The rows of a group lie close to one hidden flat surface of 11 dimensions, which may be shifted away from zero. Surfaces can cross.
Known rows, each followed by its group:
[-14, -4, 3, 10, 13, 24, -4, -19, 4, -17, -16, -7, -2, -19, 33, 0, 18]
E
[0, -23, -4, -15, 18, -3, 0, 9, -18, 9, -1, -6, -19, -9, -12, 2, 11]
W
[-18, -13, 13, -24, -18, -7, 0, -10, 3, -6, -5, -19, -1, -13, 17, -19, -13]
E
[-4, 12, -12, -2, 23, 0, 5, 9, -18, 14, 12, 10, 0, -26, 5, 10, 30]
G
[-4, -15, 21, -27, -28, 20, -8, -1, 0, -8, -13, -37, -31, -34, -6, -10, -11]
E
[11, -9, 6, 5, -5, 19, -14, 12, 9, 5, -6, 2, -8, -9, -25, 21, -13]
S
[1, 20, 26, -45, 33, 6, 7, -1, 17, 33, -4, 5, -18, 30, 15, 1, 37]
G
[5, -10, 21, -13, -27, 8, 3, -4, 6, -3, -31, 8, -5, -25, -15, -24, -14]
W
[15, 21, -9, 26, 4, -17, 9, -21, -3, 15, 2, -13, -14, 2, -20, -25, 1]
G
[-5, -22, -37, 8, -9, 24, -27, 12, 21, 9, 7, -12, 3, -26, -22, 35, -4]
S
[14, -2, 23, 4, -2, 15, 2, 5, 2, -32, -14, 7, -6, -36, -17, -3, 6]
S
[0, 19, -10, 18, -4, -9, -15, -10, 11, 24, 3, -13, -20, -1, -27, -1, -13]
W
[5, 4, 7, -14, -4, 14, -15, 29, 28, 22, -13, 18, -20, 22, -77, 5, -13]
S
[-25, -31, 9, -11, 2, 14, -9, -3, -31, 3, -2, -25, -8, -22, 49, 23, -3]
E
[-10, 6, -12, 20, 3, -17, -16, -19, -8, 10, -22, -12, -17, 0, 5, 7, 2]
G
[-13, 22, -9, -30, -14, -12, -7, -2, 49, 25, -5, 14, 30, 15, 0, 4, 6]
G
[8, 1, -30, 17, -10, 25, -18, 12, 15, 17, -1, 19, -10, 24, -15, 12, -13]
W
[11, 0, 23, -4, -8, 7, 2, -6, 10, 0, 2, 2, 1, -10, 11, -1, -11]
S
[9, -49, 21, -25, 22, 4, -7, -3, 20, 1, -11, -11, 20, 15, 29, 45, 6]
W
[-29, -9, 20, -19, -3, -4, -10, 6, -20, 23, -29, -10, -11, 10, -6, 10, -12]
E
[3, 12, 5, -2, 9, 6, -10, 1, 2, 8, -23, 7, -18, 11, -10, 10, 14]
G
[-1, -21, 4, 2, 22, -5, -9, 9, -7, 21, 14, 5, -7, 24, 2, 22, -12]
S
[-7, -18, 8, -32, 6, -6, 5, 0, -13, 7, 17, -43, -33, -25, -8, -21, 7]
E
[21, 11, 2, -9, 17, 11, 7, -3, 17, 7, 5, -14, -8, -9, -16, 3, 30]
G
[9, 27, 5, 22, 4, 4, 4, 4, -2, 10, 1, 17, -5, -25, -38, -7, 1]
W
[-22, -2, 20, -35, 0, 14, 4, 29, 7, 17, -9, 15, 33, -10, -17, 28, 8]
E
[8, 0, 0, -18, -53, 29, -10, -7, 7, 15, -4, -18, -31, -21, 9, -27, -29]
S
[-1, 4, -4, -9, -14, -10, 12, 9, 12, -8, 8, -9, 8, -33, -50, -28, -1]
E
[12, -9, -6, -23, 3, -18, 18, 0, -21, -2, -6, -14, -5, 4, 1, -12, 22]
S
[-30, -12, 12, -32, -24, -18, -5, 10, -15, 22, -10, -18, -4, -2, -13, -8, -24]
E
[1, 16, -4, -29, -11, 12, -9, 9, 44, 18, -6, 7, 18, -4, -14, 17, 13]
G
[12, 9, 38, -17, 11, 1, 5, -2, 25, -14, -26, 8, -3, 10, -25, -7, 14]
S
[-24, 4, -24, 1, -12, -11, -18, -3, -10, 8, -14, 16, -1, -5, 26, 7, -1]
G
[-1, 4, -26, 2, -33, 4, -9, -1, 10, 6, 7, -6, -13, -25, -20, -23, -16]
W
[-26, 7, -26, -13, 20, 6, -13, -8, -13, 10, -12, -7, -28, -23, 26, 2, 42]
G
[-2, -6, -11, 17, 20, -18, 5, 0, -22, -24, -13, 28, -16, 20, -9, -26, 8]
W
[-10, -1, 0, 16, 13, -3, -7, -6, 23, -19, -13, 21, 5, 1, -14, -7, 1]
S
[-16, -19, -29, 1, 3, 0, -5, 11, -9, 23, 22, -14, 15, -15, -6, 20, -3]
E
[-22, 2, -8, 2, -7, 8, -8, 4, 8, 21, -19, 5, 12, 5, -15, 10, -7]
E
[5, 27, -2, 0, -5, 15, 22, 7, -11, -12, 13, 32, -13, -39, -9, -53, 12]
W
[13, -11, 21, -4, 12, 10, 12, 8, -32, -21, 3, 9, -23, -19, 12, -12, 9]
S
[-5, 2, 0, 3, 29, -16, 20, 11, -32, 42, 7, 39, 8, 18, -3, -13, 4]
W
[-6, 17, 43, 23, 27, 1, -3, -19, 17, 5, -1, 6, 6, -33, 0, 10, -1]
S
[6, 0, -23, 24, 6, 15, -10, -16, 11, -6, -4, -4, 11, -17, 24, 23, 16]
G
[-31, -3, -21, -27, -1, -6, -1, 3, 17, 28, 10, -23, 12, -20, -15, -3, 12]
E
[4, -12, 4, 16, -13, 3, -8, 1, 2, -13, 2, 14, -1, -5, -2, -4, -29]
S
[-9, -11, 8, -3, 5, 1, 0, 0, -8, 4, 0, -12, -2, -10, 1, 3, -2]
E
[0, 23, 1, -19, 21, -19, 0, 10, 17, 30, -9, -7, -4, 0, -55, 10, 29]
G
[27, -3, -9, 35, -4, 7, -5, -16, -4, -2, -7, 1, -11, 29, 13, 5, -15]
G
[4, 9, -10, 8, -1, -4, -4, -2, 17, 7, 20, -3, 5, -16, -12, 2, -3]
W
[-7, 15, -21, 9, -2, 16, -1, 1, 20, 23, 3, 30, 9, 12, -1, -11, -1]
S
[13, -17, 16, 12, -16, -30, -12, -14, 1, 13, 25, -36, 3, -15, 5, 21, -42]
W
[-34, -8, 6, -29, -6, 16, 5, 0, -23, 5, 7, -25, -9, -61, 30, -12, 16]
E
[14, 6, 17, -18, -30, 13, -2, -5, 15, 22, 14, 5, -19, 22, 25, -26, -34]
W
[3, -20, -33, -2, 10, 1, -10, 16, 18, -13, -9, 18, 2, 29, -27, 10, 9]
W
[17, 8, 15, 2, 12, -13, 2, -14, 12, 12, -10, -4, -7, 36, -3, 0, 0]
G

New rows. What belongs after each?
[-4, -11, -35, 14, 12, 26, -12, -1, -4, -7, -8, 16, -20, 7, 17, 0, 15]
W
[-22, -47, -3, -5, 9, -27, -18, 8, -3, -42, -43, -15, 13, 15, -26, 33, 3]
E
[-5, -6, -12, -29, -2, 6, 6, 11, 30, -14, 15, 14, 8, -15, -10, -23, 13]
S
[1, 5, -2, -6, 5, 10, 2, -5, 21, 34, 26, -31, 3, -27, -15, 5, 3]
E
[13, -7, 5, 29, -6, -12, -8, -9, -8, -18, -7, 3, 14, -15, 12, 23, -13]
G
[8, -3, 16, -38, 1, 0, 7, -2, 40, 11, 13, -10, 26, 1, 9, 9, 12]
S
[23, -9, 25, -4, -17, 30, -15, 11, 12, 26, -1, -4, -11, 7, -8, 33, -30]
S
[11, 3, 14, -20, -1, 14, 0, 1, 10, 16, -13, -5, -14, 12, -7, 1, 7]
S
[-23, 11, -4, 10, 1, 21, -4, -11, 21, 5, -10, -7, 29, -45, 3, 15, 14]
E
[-6, -11, 12, -4, -3, -1, -3, 8, -10, 24, 12, -24, 5, -26, -14, 23, -14]
E
[-24, -30, 3, -13, 47, -4, -11, 24, -3, 2, 44, 3, -25, -28, -20, 7, 3]
S
[13, -7, -10, -7, 22, 6, -2, -14, 15, 0, 5, -21, -7, 5, 18, 11, 27]
G
[36, 11, 1, 20, -22, 23, 15, 12, -40, 18, -10, 16, 2, -5, 0, 8, -8]
S
[28, -7, 30, 4, 25, -9, 6, -3, 20, -27, 27, 18, 19, 34, 34, 21, -6]
W
[-3, -25, -30, 24, 20, 21, -9, -15, 8, -32, -2, -14, 2, -14, 21, 12, 21]
E
[-1, 2, -6, 2, -8, 9, 7, 14, 3, -17, 3, 49, -9, 15, -8, -41, -13]
S
[15, -5, -40, 16, -1, -10, 7, -7, -10, -5, 18, -12, -10, -4, -10, -22, 5]
G
[6, 14, 13, 4, -19, 28, 1, -1, 9, 19, 13, 6, 0, -35, 8, -4, -15]
S
[-9, -2, -9, -6, 15, 3, -4, -16, 25, 4, -18, 9, 2, 17, 13, -10, 17]
W
[-15, 3, 3, 14, -2, -19, 6, 1, -11, 12, -8, 17, 19, 16, -10, -6, -19]
E
[24, -3, -22, 11, -10, 11, 7, 4, 10, -8, 23, 12, 25, -7, 11, 7, -1]
G
[19, -2, -11, 14, 5, 9, 14, 20, -5, -31, 25, 41, 18, -14, 2, -9, 5]
W
[13, -14, -26, -19, -24, 33, -3, 3, 11, -22, -17, -21, -3, -37, -2, 4, 26]
S
[13, 19, -22, 15, 14, -4, 19, -19, 15, -13, 15, -6, 11, -27, -8, -26, 32]
G
[14, 12, 1, -17, -19, 15, -4, -6, 26, 16, -8, -1, -16, 21, -1, -13, -2]
G
[-9, -11, -1, -16, 19, -20, 11, 0, -3, 3, -8, 8, 4, -10, -15, -17, 18]
W
[-13, -10, -14, -8, 11, 7, -8, 0, 11, 5, 10, -10, -8, -23, -1, 1, 10]
S
[-8, 0, 6, -4, 19, 9, -8, 0, 1, 26, 6, -5, -21, -6, -5, 5, 6]
S
[-8, 12, 8, 10, -6, -3, -5, -13, 0, 27, 0, -7, -14, -14, -2, -11, -16]
S
[2, 1, -14, -11, -11, 8, 2, 7, 0, 8, 0, 4, -11, -7, -13, -17, 2]
S
[16, 14, 12, 0, -16, -5, 8, -5, 0, 19, -17, 1, 2, 11, -16, -8, -9]
S
[-20, 3, -20, 3, 22, -47, 5, -15, -14, -4, 6, -6, 8, -19, 10, -10, 23]
G
[-11, -20, -4, 3, 2, -1, -12, 1, 6, -5, -13, -17, 9, -4, -15, 23, -4]
E
[0, -3, -3, 0, -4, 13, 2, 4, 19, -10, -1, -7, 12, -26, -26, 1, 8]
E
[26, -2, 9, -18, -7, 28, 0, -1, 4, 20, -18, -12, -4, 16, 14, 23, 12]
S
[17, -7, -14, -3, -22, -4, 8, 7, -19, -9, -16, 7, -6, 11, -14, -18, -3]
S
[20, -1, 13, -17, -7, 23, 4, 3, 17, -11, -18, -2, 3, -8, -4, 7, 16]
S
[5, -21, 13, -30, -11, -9, -11, 12, 27, 22, 25, -24, 5, -7, -22, 20, -22]
S
[-1, 20, 18, -2, 13, -11, 0, -29, 4, 16, -16, -11, -21, 17, 26, -14, 11]
G
[-7, -16, 5, -18, 7, 11, -12, 2, 16, 3, 7, -12, -19, -6, 1, 3, -1]
S
[15, -25, 6, -46, -3, 11, 0, 22, 23, -6, 10, -8, 0, 1, -15, 12, 9]
S
[20, -3, 19, -29, -20, 19, 2, 6, 19, 16, -6, 14, -7, 47, 14, -9, -18]
S
[5, -8, -2, 21, -5, 11, -11, -5, -4, -2, -8, 3, -4, -6, 6, 11, -13]
S
[-1, 1, -4, -21, 4, 24, 8, 27, -16, 16, 25, 22, -30, -13, -11, -26, 4]
S
[13, -1, -7, -20, -9, 6, 21, -3, -2, -17, -1, 9, 13, -3, 25, -23, 22]
S
[6, -5, -30, 6, 6, 16, -6, -11, 12, 0, 7, -10, 1, -9, 27, 8, 21]
G
[11, 13, 16, -15, -3, 3, 12, -1, 9, 15, -3, 6, 4, 5, -3, -10, 5]
S
[-2, 9, -7, 16, 6, -24, 2, -29, -9, 3, -9, -12, -20, 10, 15, -25, 3]
G
[-13, -4, -18, 9, -4, 16, -1, 4, 9, -13, -4, 4, 23, -36, -11, 7, 8]
E
[7, 14, 16, 19, 18, 0, -2, -34, -11, -17, -37, -13, -44, 7, 13, -24, 20]
G
[0, 2, -6, 1, 21, -27, 2, -6, 2, -11, -13, 6, 4, 13, -8, 2, 21]
G
[10, -15, 18, -24, 8, 28, 5, 13, -5, 4, 18, 11, -16, 6, 32, 0, 1]
S
[16, -6, 10, -14, -6, 21, -9, 12, 0, 26, -14, -3, -26, 24, -16, 13, -8]
S
[9, -13, -12, 0, -18, -16, -13, -11, 2, 7, -30, -31, -8, 12, -22, 12, -8]
S
[-6, 1, -15, 7, -4, 18, -10, -1, 28, 17, -10, 2, 12, 19, -10, 10, -6]
E
[-25, -29, -21, 4, 5, 2, -11, -15, 12, -22, -13, -8, 21, 6, 36, 13, 5]
E
[42, -6, 32, -25, -28, 38, 10, 19, -2, -24, -19, 5, -13, -16, -15, -2, 1]
S
[6, 4, -33, 5, -8, 0, -4, -12, 25, -1, -2, -8, -2, 4, -9, -11, 11]
G
[24, -10, 4, -36, 0, 25, 18, 32, -10, 3, 12, 30, -10, 26, 1, -13, 10]
S
[24, -20, -20, 18, -20, 7, -2, 18, -25, -20, -15, 8, -1, -6, -24, 12, -9]
S
[-33, 1, 12, -17, -19, 13, -7, -3, -7, 20, -26, -3, -5, -3, 19, -6, -11]
E
[-4, 2, 14, 1, -6, 20, -17, -3, 18, 11, -8, -6, -26, -17, -17, -1, -13]
S
[1, 3, 14, 10, -4, -18, -13, -12, 13, 21, -19, -18, -6, 6, -30, 11, -21]
S
